There are 5 hidden switches. A switch that is on adds its own fixed numbers to the row, and there is some noise. The rows also spread widely along 4 directions, which tell nothing about the answers.
In the rows, zero is written as 128.
Known rows, each followed by its switches (1 for on, 0 for off):
118, 179, 114, 113, 139, 199, 139, 70, 96, 105, 140, 138, 101, 91, 121, 189, 72, 130, 142, 134, 88, 162, 103, 71, 144
0 0 1 0 1
132, 115, 123, 93, 125, 153, 106, 56, 106, 133, 156, 159, 95, 108, 106, 181, 141, 134, 164, 112, 107, 210, 107, 70, 110
0 0 1 1 0
113, 109, 128, 78, 109, 163, 100, 63, 106, 143, 137, 142, 107, 105, 114, 184, 111, 153, 131, 87, 94, 166, 129, 84, 96
1 0 0 1 0
119, 133, 142, 110, 110, 180, 139, 79, 113, 129, 142, 129, 112, 84, 125, 178, 101, 122, 191, 121, 85, 143, 107, 93, 116
0 1 0 0 0
112, 168, 129, 102, 114, 174, 141, 71, 105, 114, 151, 160, 109, 94, 117, 185, 83, 136, 115, 111, 83, 155, 116, 78, 121
0 0 1 0 0
142, 128, 120, 106, 156, 182, 119, 72, 82, 109, 165, 116, 90, 115, 118, 162, 107, 129, 149, 128, 85, 176, 105, 75, 160
1 0 1 0 0
145, 92, 105, 100, 126, 187, 93, 62, 104, 126, 148, 129, 81, 111, 104, 187, 126, 135, 163, 94, 111, 193, 121, 82, 131
0 0 0 1 0
114, 116, 106, 89, 97, 162, 119, 103, 107, 117, 165, 169, 110, 130, 116, 152, 121, 135, 107, 95, 104, 179, 132, 92, 125
0 0 0 0 0
113, 157, 142, 111, 124, 181, 128, 67, 101, 136, 145, 134, 113, 74, 115, 181, 78, 132, 200, 118, 81, 155, 102, 66, 122
0 1 1 1 0
117, 158, 110, 92, 105, 147, 133, 68, 109, 118, 156, 179, 115, 105, 108, 190, 133, 145, 109, 111, 94, 177, 121, 72, 96
0 0 1 0 0
104, 168, 152, 99, 85, 169, 146, 91, 122, 140, 117, 160, 132, 103, 132, 166, 94, 124, 151, 125, 92, 139, 110, 106, 106
0 0 0 0 1
110, 187, 145, 116, 123, 191, 148, 52, 118, 132, 127, 142, 111, 68, 114, 206, 61, 138, 154, 124, 85, 146, 110, 68, 103
0 0 1 1 1
107, 123, 120, 80, 82, 157, 112, 67, 122, 138, 139, 177, 113, 106, 111, 187, 117, 151, 111, 73, 95, 165, 146, 83, 81
0 0 0 1 0
92, 130, 115, 73, 78, 175, 106, 81, 127, 148, 127, 180, 140, 99, 112, 179, 105, 154, 132, 102, 102, 167, 142, 63, 75
0 1 0 1 1
127, 142, 100, 103, 116, 156, 123, 71, 105, 119, 150, 173, 92, 106, 110, 184, 138, 127, 138, 137, 105, 194, 105, 81, 114
0 0 1 0 1

New rows. What belongs after each?
103, 144, 137, 84, 108, 187, 113, 72, 108, 148, 120, 135, 122, 94, 119, 189, 65, 151, 133, 105, 83, 135, 136, 77, 107
1 0 0 1 1
92, 166, 168, 82, 98, 173, 136, 75, 117, 157, 105, 139, 132, 89, 128, 175, 66, 147, 154, 108, 72, 115, 125, 98, 88
1 0 0 1 1
95, 158, 154, 92, 102, 191, 128, 69, 114, 147, 110, 140, 126, 95, 120, 173, 49, 142, 155, 108, 64, 117, 127, 91, 106
1 0 0 1 1
98, 149, 154, 86, 96, 166, 126, 67, 115, 147, 111, 141, 126, 95, 117, 182, 81, 142, 156, 117, 80, 140, 123, 90, 84
1 0 0 1 1
111, 123, 141, 96, 81, 151, 112, 73, 129, 139, 138, 155, 106, 107, 120, 154, 120, 139, 156, 91, 93, 174, 123, 91, 94
0 0 0 1 0
133, 127, 172, 102, 113, 168, 124, 65, 114, 148, 122, 109, 97, 108, 130, 153, 104, 133, 201, 117, 74, 149, 104, 107, 119
1 0 0 1 0
101, 172, 155, 99, 103, 158, 148, 60, 123, 135, 137, 166, 125, 81, 114, 182, 95, 142, 137, 105, 72, 158, 111, 87, 88
0 0 1 1 0
124, 113, 117, 92, 99, 179, 100, 64, 116, 146, 126, 159, 101, 104, 106, 182, 123, 134, 158, 112, 112, 191, 114, 92, 104
0 0 0 1 1
98, 163, 154, 100, 88, 178, 138, 62, 139, 149, 104, 155, 118, 75, 115, 219, 86, 146, 147, 104, 80, 135, 129, 98, 71
0 0 0 1 1
113, 132, 164, 90, 85, 142, 130, 57, 132, 145, 122, 146, 100, 88, 114, 184, 130, 128, 182, 99, 83, 164, 109, 105, 82
0 0 0 1 0
100, 166, 178, 103, 79, 154, 143, 59, 141, 154, 102, 160, 123, 76, 126, 195, 101, 128, 174, 115, 81, 141, 109, 110, 63
0 0 0 1 1
132, 114, 145, 98, 132, 181, 108, 40, 103, 152, 120, 114, 87, 93, 116, 200, 112, 134, 193, 125, 96, 167, 116, 99, 112
1 0 0 1 1
126, 124, 153, 102, 91, 159, 124, 66, 125, 146, 129, 139, 104, 102, 121, 164, 103, 128, 183, 101, 83, 160, 109, 100, 108
0 0 0 1 0
126, 134, 134, 103, 119, 193, 143, 41, 118, 134, 119, 127, 87, 65, 103, 234, 80, 146, 148, 89, 91, 139, 139, 88, 97
0 0 0 1 0
127, 130, 160, 107, 95, 145, 128, 58, 129, 155, 136, 136, 98, 95, 119, 173, 136, 125, 195, 106, 89, 167, 101, 116, 93
0 0 0 1 0
136, 124, 148, 99, 132, 182, 132, 66, 91, 123, 134, 99, 91, 99, 133, 186, 98, 126, 170, 127, 83, 135, 117, 106, 129
1 0 0 0 0
